The first 8 rows are patterns. Each new row is the sum of 2 different patterns, raised or lowered, with some noise. Before adding, each is slid sideways (what falls off one end comes back at the other) and multiplied by a number that may be negative. Names go in the order of the patterns.
In the rows, 128 means zero.
Known rows, each followed by the names of its patterns:
[121 142 145 107 126 126 124 103 106 108 126  99 119  99 146 117 161 138
  85 146 157 162 121 143 129 146 118 107 137 124 141 126 120 180 125 124
 133] | (6)
[112 128 138 121 115 131 180 119 145 108 131 130 108 134 124 141 131 150
 116 131 133 110 127 119 116 127 127 123 153 139 138 168 128  76 150 141
 147] | (1)
[133 100 124 135 125 126 107 127 118 101 102 139 144 143 143 133 150 123
 135 115 134 146 113 131 111 116 129 122 134 180  76 136 142 128 168 131
 131] | (3)
[163 129  76 130 129 180 125 111 180 117 120 137 103  87 136 134 115 128
 164 131 171 139 103 133 139 126 142 126 110  89 134 136 127 125 109 117
 116] | (2)
[174 127 180 119 146 133 111 118 107 136 129 119 146 120 135 115 168 128
 133 123 113 134 124 129 142 128 139  88 135 143 117 105 137 131 125 124
 103] | (7)
[136  76 129 130 103  76 148 138 130 155 117 147  79 127 136 158 131 127
 127 145 134 114 147 130 108 115 136 133 125 131 138 109 109 130 121 173
 125] | (4)
[124 118 149 132 114 135 124 151 132 142 172 113 148 106 100  76 136 133
 124 123 154 119 180 130 139 122 145 132 125 109 122 120  78 128  93 105
 135] | (5)
[131 133 112 157 128 158 130 118 169 148 126 132 110 180 108 129 103 118
 152 101 141 122 131  84  76 167 139 114 128  76 142 117 124  87 121 105
 134] | (0)

New rows. What belongs after each?
[140  90 147 115 178 180 198 127 154 142 165  86 150  52 120 163 118  88
  93 141 134 136 120 187 152 151 157 113 135 148  61 127 146 120 141  98
 112] | (6) (5)
[142 106 118 113 146 123 106 125 105 130  95 119  85 154 116 157 154  91
 152 168 161 126 145 113 142 114  78 138 167 126 118 110 188 128 120 139
 133] | (6) (1)
[137  99 165 104 101  82 144 121  74 103 114 173  95  98 181 124 102 117
  99  82 115 141 126 117 155  79 160 122 146 125 126 141 177  97  93  82
  97] | (2) (4)
[113 122  99  92 104  40  87  94 123  92  66 104 118  36  96  70  86 119
 116 118  88  84  74  68  97  46  78  73 107  59  84 106 116  86  92 135
  88] | (4) (5)
[129  94 112 111 123 115  72 110  52 110  86  92 119 112 121 113 110 120
 116 113  68 129  83 118  93 109 125  95 101 107 128  99 109 125  99  94
 100] | (1) (7)
[115 157 103 140 112 154 118 123 108 104 145 122  77 121 106 105 120  81
  98 138  73 133  23 140  95 132 142 100 156  96 120 119 140 167  75 118
  91] | (7) (0)
[120 111 126 125 124 108 109 121  78 168 105 142  73 120 136  94  77 127
 125 108 151 109 135  89 122 135 156 122 121 121 118 120 102 110 125 138
  92] | (1) (4)
[111 144 172 109 161 112 145 143 113 142 125 100 175 142 109 137 106 114
 125 123 145 134 127 128 157 158 139 173 153 107 140 130 137 105 128 122
 130] | (1) (3)
[ 97  90 128 101 116  77  98 111 104  96 116 150  91 102 128 123 114 113
 118  84 100 159 128 108  82  70 125  70 167 115 101 148 184  84  99 113
  84] | (2) (4)
[ 98 128 117 144 123  92 169 124 188 115 144 150 126 105  91 116 110 107
 121 119 125 122 153 106 139 113 123 136 120 127 130  77 174  75 114 136
  79] | (3) (7)
[133 132 112  98 120 108 111 144 132 128 111  98 111 120 140 101 118 117
 128 127 114 138  98 129 160 119 122  85  84 162  81 119 124  86 131 142
 112] | (3) (2)
[160 160 156 147 158 162 147 124 127 111 139 150 118  93  95 136 114 136
 168  89 154 139 132 160 135 138  96 108 128 135 135 118 100 147 124 106
 107] | (6) (3)
[127  93 177 138 158 107 127 150 126 130 189 141 137 169 119 178 146 122
 147 108 147 148 158 125 121 143 111 113 105 137 155 153 150 170 171 146
 182] | (1) (3)
[180 166 201 168 235 196 128 185 189 214 175 174 226 173 156 186 149 114
 195 172 181 196 247 181 217 195 162 169 197 148 190 169 167 131 183 190
 189] | (2) (5)
[158 154 121 100 101 102 126  93 131 108 161 120 139 151 101 163 165 157
 131 139  85 195 119 105 139  94 138 129 122 196 134 125 139 133 164 146
 126] | (6) (3)
[114 110 118 113 118 112  58 120 140 122 125 103 110 122  75 123 103 110
  99 141  99 112 112 109  85 121  83 108 163 107 128 129  98 114 133 129
 105] | (2) (5)
[141 139 142  85 117  30 173 100 103 137  94 138 110 114 154 109 121 121
 133 104 124 127 147 160 108 109 107  95 117  94 163 107 118 124 128 126
 116] | (3) (7)
[ 70  93 101  68 101  70  92 120 107  91 125 119 138 116  96 152 120 122
  89  97 116  78 136  72  70  91  86  98  97  86  76  80 123 111  82 105
  69] | (6) (0)
[155 101 151 114  80 136 142 156 170  85 132 153 120 148 134 124 138  96
 113 169 120 122 107 118 124 111  82 134 138 135 120 112 130 115 113 108
 109] | (6) (3)
[ 71 150  98  59 102  52 112 108 112 123 138 105 137 113 121 144 137 137
 136  81 140  78  94  85  80 136  79 137  98  96  84  62 158 131  97 116
  61] | (3) (0)
[140 118 163  93  90 138 141 130 114 131 149 126 126 165 167 146 155 111
 132 138  99 128 135 133 132 128 116 121 104 126 117 136 140 161 121 121
 149] | (1) (5)
[169 127 147 144 107 134 140 171 135 106 146 150  95 148 124 163 184 133
 134  82 150 123 113 160 107 157 122 142 133 117 149 145 155 104 177 135
 170] | (7) (5)
[112 100 122 102 100 110  90 112 121 129 150 108 129 107  88  77 108 119
 119  97 130  94 140 110 117 108 156  78 112 106 106 130  80 113  85  76
 112] | (3) (5)
[145 175 130  95 140 115  81 108 152 128 133 180 130 183 112 110 143 163
 133 145 130 127 104 129 152 134 118 108 126 124 159 134  93 124 121 181
 127] | (2) (4)
[121 152 127 144 155 151 124 148 115 143 162 148 133 117 124 138 142 148
 193  66 144 181 134 176 107 139 150  74 138 148 129 148 142 129 122 117
 111] | (3) (2)
[108 126  96 104 102 108 116 128  97 123 110  99 101 130 100 115 109  99
 133 116 122 155 111  76 108 127 135  91  98 124 108  98 112 142 132 121
 126] | (1) (7)
[116 134 111 135  87 138 135 103 114 131 135 129 118 108 163  92 200 113
 132 127  86 114 107 129 142 119 137 119 133 129 162 129 146 137 106 119
 110] | (3) (7)
[134 198 163 176 206 180 197 166 178 171 177 185 172 199 156 189 185 183
 190 179 166 171 165 151 174 242 160 164 172 204 173 173 186 192 194 115
 186] | (1) (7)
[103  96 120 123 106 128 126  80 122 120 132  96  89 108 104  87  96 112
 100 130 109  93 152 105 118 113 114 147 112 106  95  90  74  95  94  91
 104] | (6) (5)
[ 79 120  97  96  67  99 148  98  93  87  83 101 145  83  49 101  99 124
  77  67 143  67  85  84  93  54 133 112  50 111 157 135 132 121  79 122
 101] | (6) (2)
[168 142 116 150 174 164 167 152 191 161 146 138 128 172 150 145 146 135
 108 116 170 160 193  98 123 173 142 190 124 147 138 124 148 160 135 169
 130] | (3) (0)
[124 146 109 140 127 111 137 105 121  82  91 103 114 101 163  43 143 124
 148 169  87 139 149 121 107 141 118 137  94 103 116  91 107 131 129 182
 134] | (6) (3)
[117 122 127 110 131 123 187 143 151  83 151 138 129  67 153 109 124 185
 103 121  57 132 120 154 114 132 148 138 135 106 144 132  69 117 137 127
 128] | (6) (4)
[ 77 134 130 117  89 117 117 140 105 125 116 111 128  85  82 134 108 123
 132 119 131  99 105 125 137 104 113 108 118 121 106 124 137 110 116 150
 121] | (1) (4)
[138 143 104  99 134 136 146  92 134 132 149 122  98 165 136 150 140 176
 189  99 130 137 138 191 114 144 126 161 142 147 134 168  96 154 122 134
 139] | (3) (0)
[139 125 161 112 147  88 144 144 164 168 129 157 165 134 121 157 119 112
 131 132 137 112 132 129  84 126 119 140 193 166 134  84 135 136  92  89
 112] | (4) (5)
[170 120 150 114 155 122 128 106 140 110 147 128 169 127 195 162 134 167
 169 203 158 160 152 154 175 118 158 131 155 164 128 202 145 148 126 110
 188] | (6) (0)
[214 111 151  84 113 119  86  86 148 126 143 143 121 135 119 127 139 152
 114 135 121 143 147 112 153  93 116 129 125 109 130 133 135 106  88 168
 117] | (7) (4)
[171  92 103  98 142 109 112 115 152 118 104 144  84 159 147 148 143 133
 133 131 118  95 146 124 132 141 123 172 138 129 131 127 117 133 105  95
 129] | (6) (1)
[ 80 145 116 125 109 178 121 211 150 110 152 179 172 130 136 133 151  87
 120 115 117 156 131 121 203 139 124 147 130 172 156 131 175 124 152  97
  94] | (6) (5)
[173 145  82 130 128 189 118 124 165 152 130 187 138  74 173 179 166 138
 190 152 199 148 106 159 153 154 158 139 177 111 151 160 141 156 147 121
 136] | (6) (2)
[102 139 155  76 103 134 121 137  82 103  98 130  95 123  94 109  97 104
  91  99  90 109 112  79  86  71 137 110  55 119  75 121 108  84 146  98
 107] | (3) (0)
[107 149 105 147 117  84 133 139 149 155  95 131 145 117 136 130 122 134
 102 114 161 117 119 113 117 126 116  89 131 132 130 120 110 122 117 111
 107] | (6) (3)
[124 108 110 107 101  85  87 160  90  87  75  94  98  97  92 118 114 105
  69  99 115  96  51 110 106  95 100  70 129 113 148  94 118 123 101 103
  83] | (6) (7)
[ 79 115 111 177  62  98 148 127 188  96 129 127 140 133 135 127  76 113
 127  93 134  83 120 127  66  99 112 153 129  52 150 141 134 128  97 149
 134] | (7) (0)
[108  42 124 102 127 140 144  98 125 119 120  97 137  92 128 107 139 109
 133 104 135  96 111 181  98 119 108 116 106 116  87 115 139 101 121  86
 114] | (6) (5)
[172 143 116 139 124 120 181 103  94  87 142  89 124  85 134 151  85 114
 117 124 149  36 139 127 141 143  95 128 138 132 124 161 188 119 137 139
 154] | (6) (0)
[147 126 154 167 199 167 136 140 145 123 166 106 152 104 150 166 135 146
 119 151 161 144 150 177 156 156 175 144 120 149 153 108 143  90 132 149
  99] | (2) (5)
[105  41 136  87 129 155 166 128 108 118 127  83 132  71 125  74 121 102
 116 134 127 125 123 145 116 135 168 105 107 136 121 105 125 113 124 121
  75] | (7) (5)
[ 86  83  93  77  90  90  72  86  68 127  92  80  90  85 136  75 126  64
 103 124  57 100  86  71  42  53 111 100  57  81  29  62  90  66  68  98
 105] | (5) (0)
[126 117 112 112 112 119 126  94  94 104  55 155  98  85 138  69  99 104
  96 136 121  83 104 105 117  83  97 113 125  75  81  70 104  92 106 116
  68] | (6) (3)
[ 81 177 122 112 147 117 179 138 143 101 134 158 134 154 145 184  76 108
 154 121  72 148  90 148 124 161  89 184 118 152 136 158 123 163 116 162
 133] | (5) (0)
[196 157 152 160 152 164 118 150 196 138  92 133 145 157 149 136 175 168
 150 146 138 136 171 109 151 169 150 167 152 141 169 159 134 147 167 140
 169] | (6) (1)
[145 105 126 120 113 143 107 138 116 179 128 121 140 116 154 138 132 148
 126  98 140 131 132 121  74 138 130 122 151 114 163 133 181 141 149 144
 139] | (3) (7)
[155 132 188 146 146 174 131 149 145 141 167 158 140 112 150 155 121 113
 140 146 125 138 110 195 138 207 144 131 161 149 157 122 161 144 150 154
 128] | (6) (7)
[116 136 197 113 108 147 147  88 123  93 123 169  81 121  84 120 115 135
 175 128 139 120 127 152 117 145  91 138 135 124 123  88 141 135  87 133
 121] | (2) (7)
[126 161 117 151  88 111 169  87 104  84 138  69 122 101 131 154 108 127
 108 109 129  64 163 118 103 139 132  97 135 126 125 146 100 139  87 130
 131] | (6) (7)
[131 171 144 195  84 158 156 132 158 136 136 102 109 104 129 139 132 109
 151 131 100 117 145 170 155 163 177 147 147 125 104 102 160 124 138 120
 146] | (3) (5)
[126 104 109 125 126 146 110 118 170 109 165 113 114 115 108  99  97 103
 111  98  99 116 105 119 170 149 115 103 102 123  90 120  90 112 115  82
 110] | (7) (5)
[142 113  86  67  96 126 102  81 119 152 118 168 110 124 116 135 121 145
 101 169  98 133 100  95 156  92 115 101 127  80  66 157 134  90 103  71
 125] | (4) (0)
[191 191 163 193 159 181 163 142 207 171 170 169 115 199 161 193 172 211
 158 181 184 187 149 206 142 197 173 178 195 190 179 197 171 220 202 177
 191] | (5) (0)
[161 140 126 154 106 121 173 146 135 133 178 156 136 159 124 146 160 130
 142 163 130 107 153 176 166 159 129 163 144 203 129 109 116 138 231 130
 100] | (6) (2)
[128 108 146  87 129 110 129 101 133 127 138 142 133 168 133 152 142 127
 110 126 108  97 139 157 114 102 112 127  98 133 119 152 147 126 126 111
 144] | (1) (5)
[178 172 141 129 157 154 100 140  95 123 163 134 134 179  96 149 168 175
 162 136 143 149 137 148 158 112 141 172 140 133  81 125 164 108 163 160
 139] | (3) (2)
[125  95 160 123  88 169  79  98 108  44  87 101 142 128 165 140 113 157
 128  58 127  74 109 115 118  76  72 122 139 117 114 143 102 136 169 107
  65] | (2) (5)
[115 145 125 112 133 111 164 125 154 156 137 129 121 120 122 144 115 121
 137 119 114 108 138 127 110 120  99 142 118 149 143 101 143 121 154 132
 131] | (6) (7)
[123 159 142 119 142 147 123 142 158 134 133 134 180 114 139 136 131 130
 120 179 114 123  95 117 132 134 114 151 156 127 171 152  93 146 140 153
 115] | (1) (4)
[108 159 109 136 167 146 162 117 142 140  89 159 121 173 137 188 133 143
 154 143 127 148  89 143 126 179 123 128 154 179 142 148 188 143 193 126
 138] | (7) (5)
[128 113 152 107 147 143  99 161 162 139 120 107 177 107 121 123 136 145
 109  97 123 124 137  83 156 161 166 106  75 135  91 135  71 165 108 123
  97] | (4) (0)
[210 154 158 182 145 118 181 171 138 154 199 167 195 175 149 155 163 162
 171 190 147 135 137 173 166 146 116 168 160 196 181 113 177 135 210 166
 169] | (2) (4)
[128 170 183 130 194 125 197 119 158 122 128 143 110 143  86 141  68  72
 183 147 118 162  98 141 137 134 126 138 133 188 126 165 104 141  91 178
 146] | (5) (0)
[119  94  87 127 121 113 140  77 138 137 171 126 103 143 117 141 130 162
 131  96 156 131 122 115 115 143  84 163 132 131 139 154 112 127 114 125
  73] | (2) (0)
[132 112 139 120 150  91 121  93  92 138  95  84  91 115  98 130 108 127
 154 105  76 122 122 131  65 113 121 103 109 103 139 117 127  98 118 133
 112] | (6) (1)
